There are 8 hidden switches. A switch that is on adds its own fixed numbers to the row, and there is some noise. The rows also spread widely along 9 directions, which tell nothing about the answers.
Known rows, each followed by its switches (1 for on, 0 for off):
[ 1.63 -1.23 -2.16 -2.19 -0.98  1.19  0.78  0.29 -2.83  0.18  2.48 -3.42
 -0.56  3.43  2.53  0.55  2.14 -1.12 -2.71  0.62 -1.75 -1.62 -0.90 -1.52
 -0.91 -1.07  0.33 -2.59 -4.83 -1.75 -0.99  5.52]	1 1 1 0 0 1 1 1
[-0.52  0.31 -0.36  1.33 -0.74  0.91 -1.33  0.67  0.04 -0.99 -1.26 -0.33
  1.39  0.23  0.80 -0.28 -0.13  1.53  0.26  1.08 -1.71  0.09  1.02 -0.55
 -0.66  0.17 -0.16  0.17 -1.17  1.19 -1.71  0.94]	0 1 0 0 0 0 0 0
[ 0.49  0.35  1.28 -0.10  1.48  0.97  0.01  0.65 -0.87  0.71  0.05 -1.51
 -0.21 -1.30  2.12  0.24 -0.45  1.85 -0.04 -0.06 -0.18  0.70  1.79 -3.56
 -0.50 -0.82 -0.82  0.06 -1.67  1.01 -1.52  1.08]	1 1 1 0 1 1 1 1
[ 2.80  1.77 -4.30  1.37  0.23  0.90 -2.03  0.22 -0.49  3.60 -0.79 -6.40
 -1.11  1.09  3.52  1.91  1.05  1.84 -1.19  2.89 -0.15 -2.54 -0.66 -2.73
 -4.22  3.07  1.14  0.77 -2.36  2.76 -1.83  2.98]	1 1 1 1 1 0 1 1
[ 0.58  1.39  0.94 -0.35  0.21  1.89  0.55 -1.18 -1.90  0.45  1.88 -4.52
 -0.18  1.10  2.27  0.76  1.87 -2.22 -3.32 -0.13  0.06  0.10 -1.76 -0.99
 -1.61 -2.36 -0.73  0.43 -0.78 -1.27  2.65  4.10]	0 1 0 1 0 0 0 0
[ 2.61  3.15  0.61 -0.44 -2.07 -1.31 -0.71 -4.22 -1.73  3.60  1.72 -2.44
 -4.82 -1.06  1.99  2.21  1.65 -0.23 -1.99 -3.04  4.31 -0.77 -1.85 -1.58
 -3.69  0.53  3.62 -2.53  2.75  0.02 -1.28 -0.49]	0 1 0 1 0 1 1 1
[-1.51 -0.43  0.12 -1.14 -0.75 -0.13  0.88  1.43 -2.86  0.12  1.05 -0.68
 -0.32  0.36 -0.06  0.54  0.81  0.13 -0.64 -1.26 -0.56  0.13  1.29 -2.08
 -0.09 -1.84  0.64 -0.18 -3.17 -0.94 -0.05  1.18]	1 1 1 0 0 1 1 1
[-1.21  0.64  1.77 -1.06 -1.52 -0.53  0.25 -1.09 -1.10 -0.18  0.05 -0.82
 -1.47  1.01  3.42 -0.61 -0.60  0.29 -2.84 -2.54  1.37  2.59 -0.20 -2.55
 -0.84 -2.96 -0.05 -3.96 -0.63 -1.20 -0.62  1.54]	0 1 1 1 0 1 0 1
[-2.78 -0.08  1.06 -2.26 -1.65 -2.04  0.28  0.63 -1.77 -0.87  1.88  1.29
  0.29 -2.61 -0.23  0.13  0.78  0.15 -0.45 -2.14  0.38  0.07  0.01  0.65
  0.29 -3.47  0.58 -0.73  0.41 -2.71 -0.63  0.67]	1 0 1 0 1 1 0 0
[ 0.14  3.86  0.41 -0.47 -1.03  0.27 -1.09 -0.33 -3.36  3.15  0.33 -4.41
 -2.24 -1.50  0.97  4.10  3.33 -1.87 -4.31 -3.67  0.44 -1.71 -2.76 -1.65
 -2.50 -1.79  2.08  1.18 -0.52 -3.07  1.37  1.10]	0 1 1 1 0 1 1 0
[ 1.09  0.20 -0.09 -0.64 -1.50 -2.12 -3.09 -0.68  2.15 -0.80  0.89  0.73
  1.23 -3.32  3.79  0.82  1.17  3.13 -0.34 -0.26 -0.14 -1.33 -2.64  1.58
 -2.05 -0.87  2.22 -1.79  2.61 -2.88 -6.35  0.97]	0 0 0 0 1 1 1 1
[ 0.19  2.93  1.90  0.36 -0.25  0.18  0.59 -1.17 -4.48  1.98  1.77 -1.89
 -1.34 -1.98 -0.94  1.88  2.65 -2.02 -1.77 -1.75  1.00 -1.61  0.58 -0.13
 -1.75 -2.07  2.08  2.37  1.31 -1.01  1.50  0.87]	0 1 0 0 1 1 0 1
[ 1.81  1.00 -1.53  0.33 -0.01  2.12  0.60  0.31 -1.17  0.44 -1.06 -0.96
 -0.90  0.62  0.02  0.83  0.35  1.06  0.28 -0.35 -2.27  0.73  1.35 -2.45
 -0.83  1.57 -0.92  1.00 -3.53  2.01 -0.82  1.20]	1 0 0 0 1 1 1 0
[ 0.60 -0.05 -0.51 -0.24 -0.76  1.53  0.63 -1.04 -1.04  0.82 -0.54 -1.65
 -0.80  0.93  0.81 -1.06 -1.30  0.23 -1.17 -0.29 -0.60  2.05  1.22 -2.45
 -0.33  0.90 -0.72 -0.01 -2.95  2.08  0.87  1.83]	1 0 0 0 0 1 0 1
[ 0.84  2.53  0.40  0.37 -0.64  0.83 -1.44 -1.20  0.36  0.13 -1.06 -2.88
  0.46 -0.98  3.84 -0.09 -0.06  0.70 -2.57 -0.09  0.38  1.69 -1.14 -1.06
 -2.36 -0.92 -0.33 -0.56  0.98 -0.12 -0.57  2.36]	1 0 0 1 1 0 0 1
[-0.80  1.75  0.30 -1.75 -2.04 -0.65  0.40 -0.07 -3.27 -0.32 -0.02  1.69
 -1.73  0.29  0.26  0.99  0.74  0.40 -0.36 -3.61  0.62  1.35  1.39 -1.62
 -1.02 -1.49  0.97 -3.14 -1.50 -0.39 -1.91  0.00]	1 1 1 0 1 1 1 0
[ 3.80  3.10  0.93 -0.26  0.65  2.07 -1.06 -0.23 -4.07  1.50  0.86 -4.23
 -1.00 -0.18  2.17  2.27  4.20 -2.59 -3.78  0.02 -0.69 -2.93 -0.57 -1.39
 -3.19 -0.89  1.51 -0.47  0.06 -3.15 -1.45  3.52]	1 1 1 0 0 1 1 1
[-2.95  2.00  2.52  0.45 -1.86 -0.16  0.22 -2.03 -2.29  0.05  0.01 -0.64
  0.14  1.44  2.15 -1.84 -2.70 -0.22 -1.78 -0.81  2.22  5.45  2.21 -2.86
 -2.11 -2.60 -0.15 -2.97 -0.38  2.72  0.61  3.47]	0 1 1 0 1 1 0 1
[ 1.30 -0.19 -0.15  1.39  0.54  2.31  0.36 -1.50  0.25  0.53  2.91 -4.94
  0.92  1.66  2.50 -1.08  1.18 -0.35 -1.61  3.77 -0.38 -0.01 -0.05 -0.91
 -2.64 -0.49 -0.75  1.72 -0.74  1.69  1.08  5.59]	0 0 0 1 0 1 0 0
[-1.50 -0.39  0.82  1.10  1.53 -0.21  0.91  2.79 -0.57 -0.21  0.17 -0.48
 -0.18 -1.33  0.62  0.12  0.27  3.09  1.87  0.69 -0.09 -0.15  3.33 -3.26
 -0.94 -0.98 -0.10  1.69 -1.40  1.43 -1.66 -0.73]	1 1 1 1 1 1 1 1
[-0.87  1.40 -0.80  0.55 -2.60  1.20  0.60 -0.31 -3.33 -1.16 -0.48 -0.32
  0.12  4.38  0.84 -1.20 -0.02 -0.98 -1.12  0.15 -0.43  2.65  2.88 -1.64
 -2.13 -0.02  0.05 -3.68 -2.89  1.77 -0.49  3.55]	1 1 1 0 0 1 0 0
[-1.38  1.05  0.58  0.41 -1.20  0.54  0.55 -0.27 -2.34 -0.37  0.67 -0.34
  0.11  0.80 -0.60 -0.64 -0.81 -0.32  0.32  0.30  0.50  2.30  2.11 -1.49
 -1.42 -0.58  0.80 -0.01 -0.76  1.75  1.02  2.11]	1 0 0 0 0 0 1 1
[ 1.63  2.08  2.26  0.53 -0.71  1.64  2.16 -1.32 -2.16 -1.71  0.87  1.03
 -3.03  3.22  0.79 -0.78  1.23 -0.72  0.21 -1.53  0.89  2.62  2.71 -2.26
 -2.02 -1.15 -0.23 -3.69  0.28  1.03 -0.55  1.41]	0 0 0 1 0 1 1 0

New rows, each followed by its switches (1 for on, 0 for off):
[ 0.90  0.51 -1.16 -0.48 -1.83 -0.37  1.45  0.74 -3.64 -1.62  0.05  0.93
 -0.82  3.75  0.82 -1.03  1.40 -0.46  0.59  0.72 -0.40 -0.53  3.03 -0.66
 -1.47 -0.89  0.48 -4.14 -1.65  0.44 -2.13  2.28]	1 1 1 0 1 0 0 1
[ 0.87  1.22  0.59 -0.08  0.12  0.53  1.48  0.81 -3.57 -1.08  1.74 -0.65
 -1.44  2.98  0.89 -0.09  2.41 -1.03  0.43  0.51  0.70 -0.30  2.51 -2.10
 -2.06 -1.32  0.07 -2.87 -0.23  0.04 -0.39  1.83]	1 1 1 1 0 0 1 0
[ 1.94  2.38  1.39  0.56  0.52  1.82 -0.03 -0.21 -3.71 -0.54  1.73 -1.76
 -0.09  2.07  1.61 -0.26  2.82 -2.22 -0.87  2.04  0.35 -0.64  1.79 -1.37
 -3.08 -0.99  0.25 -2.09  1.21 -0.33 -0.79  4.32]	1 1 1 0 0 0 1 0
[-1.34  1.01  4.47 -1.15  1.38  2.20  4.16 -0.47 -4.18 -0.77  0.37  0.64
 -2.09  1.34 -0.32 -2.14 -1.58 -1.92 -0.95 -2.72  0.90  5.12  4.73 -4.31
  1.62 -3.96 -2.92 -1.04 -2.03  1.31  3.88  1.57]	1 0 1 0 1 1 0 1
[ 3.84  0.78 -2.18  0.56  2.37  2.69 -0.72  2.65 -0.72 -0.27  0.13 -5.40
  1.52  0.25  3.11  1.84  4.93 -0.48 -2.91  2.60 -4.65 -4.87 -1.11 -0.41
 -1.79 -0.39 -1.19  2.47 -2.44 -3.36 -1.66  3.96]	1 0 1 1 1 1 0 0
[ 0.84 -0.14  1.92  0.01  2.87  0.94  1.84  1.29 -0.56 -0.65  1.38 -1.52
 -0.43 -0.15  1.31 -0.86  1.39  0.21  0.51  1.43  0.14 -0.98  2.09 -1.61
  0.07 -2.84 -2.02  0.63  0.69 -0.19  0.66  1.62]	0 0 1 1 1 0 0 0
[-1.16 -1.08  0.02 -3.26 -1.50  1.09  1.13 -2.33 -2.49  0.49  3.16 -4.16
  0.32  3.53  3.47 -2.01 -1.32 -2.61 -4.16  0.27  1.22  3.09 -1.31 -2.21
 -0.35 -3.26 -1.31 -3.55 -3.64 -0.37  2.82  7.34]	1 1 1 0 0 0 0 1
[-1.92  1.27  1.36 -1.44 -0.87  0.02  1.70 -0.22 -4.05  0.27  1.53  0.04
 -1.29  1.39 -0.56 -0.10 -0.50 -1.27  0.39 -1.61  1.52  2.49  2.67 -2.64
 -0.63 -2.02 -0.53 -1.48 -1.42  1.92  1.77  1.63]	1 1 1 0 1 0 1 0
[ 0.66  0.41  0.43 -0.59  0.42  0.28  0.14  0.19 -1.65  1.16  1.41 -1.25
 -1.52  0.62  0.54  0.91  0.66  0.37  0.73  0.21  0.73 -1.09  0.79 -2.15
 -0.54 -0.60  0.31 -0.85 -0.67  0.95 -0.39  0.89]	0 1 1 0 0 0 1 0
[-2.37 -0.82  1.41 -1.39  0.49  0.64 -0.30  0.02 -0.73  0.01  2.83 -3.09
  2.71 -2.06  2.36  0.05 -0.17  0.44 -2.28  0.36 -0.95  1.17 -1.35 -1.04
 -0.59 -3.45 -0.53  2.52 -2.07 -1.52  0.42  4.58]	1 1 0 0 1 1 1 1
[ 0.23  1.71  1.95 -1.74  0.00  1.36  0.79 -1.64 -1.70  1.59 -0.85 -2.14
 -1.96 -1.42  1.58  1.20 -0.88 -0.57 -3.16 -4.07  0.15  2.17 -1.05 -2.93
  1.04 -2.31 -0.98  0.74 -2.35 -0.58  1.78  0.93]	0 1 0 0 1 1 0 1
[-0.71  3.98 -1.53  1.55 -2.88  0.47 -1.17 -0.46 -2.93  1.52 -1.89 -3.19
 -1.20  2.34  1.79  1.01  0.04 -1.06 -3.43 -0.97  0.38  2.46  0.01 -2.18
 -4.37  0.58  1.89 -1.60 -1.79  0.98  0.29  3.14]	1 0 1 1 0 1 1 1
[ 1.96 -0.89 -3.11  0.31  0.01 -0.01  0.38  2.02 -1.92  1.07 -0.24 -0.25
 -1.32  0.41 -1.27  1.01  1.93  1.66  2.68  1.35 -1.12 -4.19  2.55 -0.96
  0.17  2.18  0.72  0.27 -2.05  1.35 -1.66 -1.49]	1 1 1 0 0 0 0 0
[-1.24  1.80 -0.41 -1.18 -0.86 -0.44  1.58  0.84 -2.20  2.13 -3.18 -0.85
 -4.64  0.13  0.24  3.04 -0.79  1.37 -1.09 -6.31 -0.13  1.81  0.28 -5.09
  0.99 -0.98 -0.15 -0.08 -5.25  0.83  1.16 -2.94]	0 1 1 1 1 1 1 1
[-1.50  0.96  1.83 -0.49  0.10  0.37  1.15  0.61 -3.09  0.99  0.72 -0.51
 -1.70  0.04 -0.92  1.19  0.01 -0.64  0.36 -2.10  0.58  0.65  1.59 -2.91
  0.55 -1.81 -0.36  0.25 -1.35  0.59  1.74 -0.21]	0 1 1 0 0 0 1 0
[-0.15  2.54  1.19 -1.74 -0.40  1.46  0.34 -2.71 -3.02  2.24  1.80 -4.85
 -0.14 -1.47  1.68  0.45  0.43 -3.19 -4.39 -1.09  0.96  1.27 -2.34 -0.79
 -1.10 -2.91 -0.31  1.81 -0.25 -1.01  4.14  4.95]	1 0 0 0 1 0 0 1
[ 2.38  0.25  2.86 -0.36  0.50  1.22  1.73 -1.96 -2.08 -0.90  3.18  0.08
 -1.69  2.19  1.26 -1.31  1.29 -0.68  1.20  1.07  1.97  0.51  2.41 -1.74
 -1.50 -1.19 -0.05 -3.14  1.71  1.32 -0.93  2.50]	0 1 0 0 0 0 1 0
[ 0.47  0.51  0.66 -1.07  0.34  1.80  0.99 -1.18 -2.81  1.71  1.46 -3.92
 -0.77  2.02  1.23  0.06  0.30 -1.92 -2.43  0.22  0.04  0.47  0.11 -2.54
 -0.22 -1.70 -1.25 -0.49 -2.14  0.83  2.49  4.00]	0 1 1 0 0 0 0 0
[ 0.49  1.73  1.51 -2.54 -0.51 -1.01 -0.30 -2.37 -2.75  3.63  2.50 -2.26
 -3.10 -2.95  0.34  2.04  0.75 -1.04 -1.38 -2.91  3.69 -0.79 -1.62 -1.90
 -1.01 -0.89  1.33 -0.91  1.73 -0.70  1.35  0.08]	1 1 1 0 0 0 1 0
[-2.03 -0.46 -2.81 -1.40 -1.88 -2.63  0.84  0.35 -0.98  2.21 -0.89 -0.76
 -3.15 -0.08  0.05  1.26 -1.05  2.14  0.68 -2.72  1.49 -0.40  0.08 -2.47
  0.64 -0.52  1.05 -0.31 -3.38  1.85  0.75 -2.23]	0 1 1 1 1 0 0 1
[ 1.18 -1.14  1.03 -0.83 -1.06 -1.07 -1.35 -0.66  0.18 -1.16  3.76  0.69
  0.85 -1.63  2.08 -0.71  1.60  1.53  1.47  1.97  1.75 -1.61 -0.44  0.99
 -2.05 -0.58  1.54 -2.28  3.46 -1.14 -3.93  1.44]	1 1 0 0 0 0 1 0
[ 0.98 -0.68  0.48 -2.29 -1.17 -1.45  0.42 -2.49 -0.69  1.31  2.55 -0.41
 -2.46  0.20  3.01 -0.71 -1.19  1.90  0.29 -0.86  3.41  1.47  0.95 -2.62
 -1.46 -0.59  0.77 -4.33 -0.10  1.70 -2.48  1.62]	1 1 1 0 1 1 1 1
[-2.13 -3.70 -1.22  2.54  2.28  0.83  1.92  4.71  0.64 -2.09  1.32 -1.76
  2.49  2.79  1.22 -1.40  0.37  3.75  3.15  5.00 -3.14 -0.98  4.17 -2.75
 -0.19 -0.86 -1.47  2.91 -5.29  3.20 -1.69  2.76]	0 1 1 1 1 1 1 1
[ 2.03  1.22 -0.42 -0.57 -0.51  0.91  1.59 -0.67 -2.33  0.23  0.32  0.03
 -2.59  1.70 -0.21  1.17  1.38  0.47  0.84 -1.81 -0.55 -0.46  1.56 -2.25
 -0.83  0.50  0.25 -1.13 -2.56  1.58 -1.45  0.35]	0 1 0 0 1 1 1 0
[ 0.69  1.00  2.96 -1.66  2.64  2.01  1.18  1.91 -0.79 -0.40 -1.15 -2.18
 -0.99 -2.08  3.39  1.58  0.90  0.81 -2.70 -3.54 -1.45  1.09 -0.27 -4.50
  1.16 -3.69 -2.39  0.36 -2.77 -3.18  0.14  0.48]	1 1 1 1 1 1 1 1
[ 1.25 -1.37 -0.03 -0.83  0.34  1.40 -0.07 -0.17  0.44 -0.69  0.98 -1.41
  0.65  0.55  1.88 -0.26  0.48  0.66 -0.55  0.65 -1.25 -0.95 -0.77 -0.63
  0.60 -1.28 -1.08 -0.67 -1.65 -0.75 -0.94  2.38]	0 1 0 0 0 0 0 0
[-0.03  2.73  1.00 -0.02 -1.34 -1.43 -0.75 -1.57 -0.51  1.86  0.55  0.39
 -2.86 -4.17  0.13  1.78  0.62  2.06  0.71 -3.00  2.69  0.69  0.16 -1.30
 -2.44  0.54  1.95  0.32  2.95  0.91 -1.05 -2.71]	1 0 0 1 1 1 1 0
[ 5.20  2.59 -0.41  2.59  1.77  2.08 -2.33  2.13  0.99  0.29 -5.54 -0.04
 -1.12 -2.22  1.99  2.86  1.81  3.99  1.15 -1.10 -3.22 -2.94  1.39 -2.76
 -1.13  2.69  0.41  0.79 -0.71  0.35 -6.32 -3.17]	0 1 0 0 1 1 1 1
[ 3.75 -2.88  0.42 -0.81  1.98  0.29  1.13  0.20  1.80 -0.59  0.78  2.71
 -2.47 -1.14  0.91 -1.02 -0.42  4.58  5.42  0.61  0.91 -1.34  3.19 -2.99
  1.48  1.98 -0.92 -2.68  0.28  2.33 -4.42 -3.40]	1 1 0 0 0 0 1 0
[ 0.31 -0.11 -0.61 -2.48  0.40  0.65  2.92  0.59 -3.84  1.76  0.16  0.05
 -4.13  0.24 -1.71  1.93  0.97  0.32  0.67 -4.42 -0.49 -0.18  1.98 -3.99
  2.08 -0.75 -0.99  0.08 -4.98  0.66  1.48 -1.87]	1 1 1 0 1 1 1 0
[ 3.28  1.91 -2.80 -0.53 -1.49  2.15 -0.41 -2.25 -2.57  2.02 -0.98 -3.60
 -2.07  4.20  2.61 -0.13  0.31 -1.50 -2.24  0.65  0.28  0.61  0.14 -2.58
 -2.12  2.03 -0.40 -3.64 -3.05  2.20  0.01  3.89]	1 1 1 0 0 0 0 0
[-0.06 -0.16 -0.62 -1.22 -1.92 -1.44  0.59 -2.25 -0.81  1.63  1.14  0.17
 -3.29  0.14  0.95  0.32 -1.63  2.35  1.27 -2.06  2.27  1.55  0.75 -2.51
 -0.80  0.49  1.35 -2.06 -1.63  2.99 -1.49 -0.31]	0 1 0 0 1 1 1 1
[-4.46 -1.52  3.04  0.60  0.14  1.27  1.32  1.67 -0.24 -2.45 -0.38  1.75
  2.47 -0.53 -0.30 -2.45 -3.80  2.09  1.36 -0.22 -0.99  5.96  3.55 -3.29
  1.35 -2.39 -1.99  1.49 -3.39  2.44  1.47  1.07]	1 0 0 0 0 1 1 1
[ 3.23 -0.15  1.69 -0.14  2.13  1.16  2.24 -1.86 -0.63  2.99 -1.04  0.50
 -5.59 -0.86  0.26 -1.02 -3.08  2.82  2.91 -2.09  2.83  2.76  4.73 -6.95
  0.98  2.30 -1.90 -1.93 -1.07  5.52  0.05 -3.33]	1 0 1 0 0 1 1 1
[ 0.84  0.89 -1.07 -0.84 -0.59  0.47 -2.40 -2.02  0.78  2.99 -0.30 -4.64
  0.29 -2.05  4.20 -0.06 -1.67  1.20 -3.31  0.48  0.59  1.22 -2.06 -1.72
 -1.99  0.35 -0.15  0.12 -0.72  0.92 -0.57  3.67]	1 0 1 0 1 1 0 1
[-4.62  1.32  1.57  1.58 -0.12 -0.76 -1.76  2.78  0.36 -0.55 -1.76 -0.67
  2.46 -3.36  0.71  1.59 -0.79  3.01  0.09 -1.11 -0.75  1.50 -0.10 -1.33
 -0.84 -2.59  0.81  3.64 -0.49 -0.35 -0.49 -0.72]	0 1 0 1 1 0 1 1
[ 0.15  2.50 -1.59  0.18 -3.59 -0.90  0.76 -2.28 -3.95  0.08  1.72  0.61
 -2.19  4.17 -0.63 -0.02  0.87 -1.04  1.23 -0.01  2.14  0.93  2.28 -0.50
 -3.66  0.57  2.46 -3.40 -0.31  3.53 -1.20  2.57]	0 1 0 0 1 0 1 0
[ 1.84 -0.09  2.15 -2.61  1.92  2.24  2.88 -0.82 -3.89  1.46  3.97 -3.24
 -2.50  0.55  0.03  0.35  2.09 -3.05 -1.51 -1.39  0.20 -0.23  0.59 -2.79
  0.59 -2.62 -1.28  0.32 -1.76 -1.33  3.46  3.60]	1 0 1 0 0 1 1 0
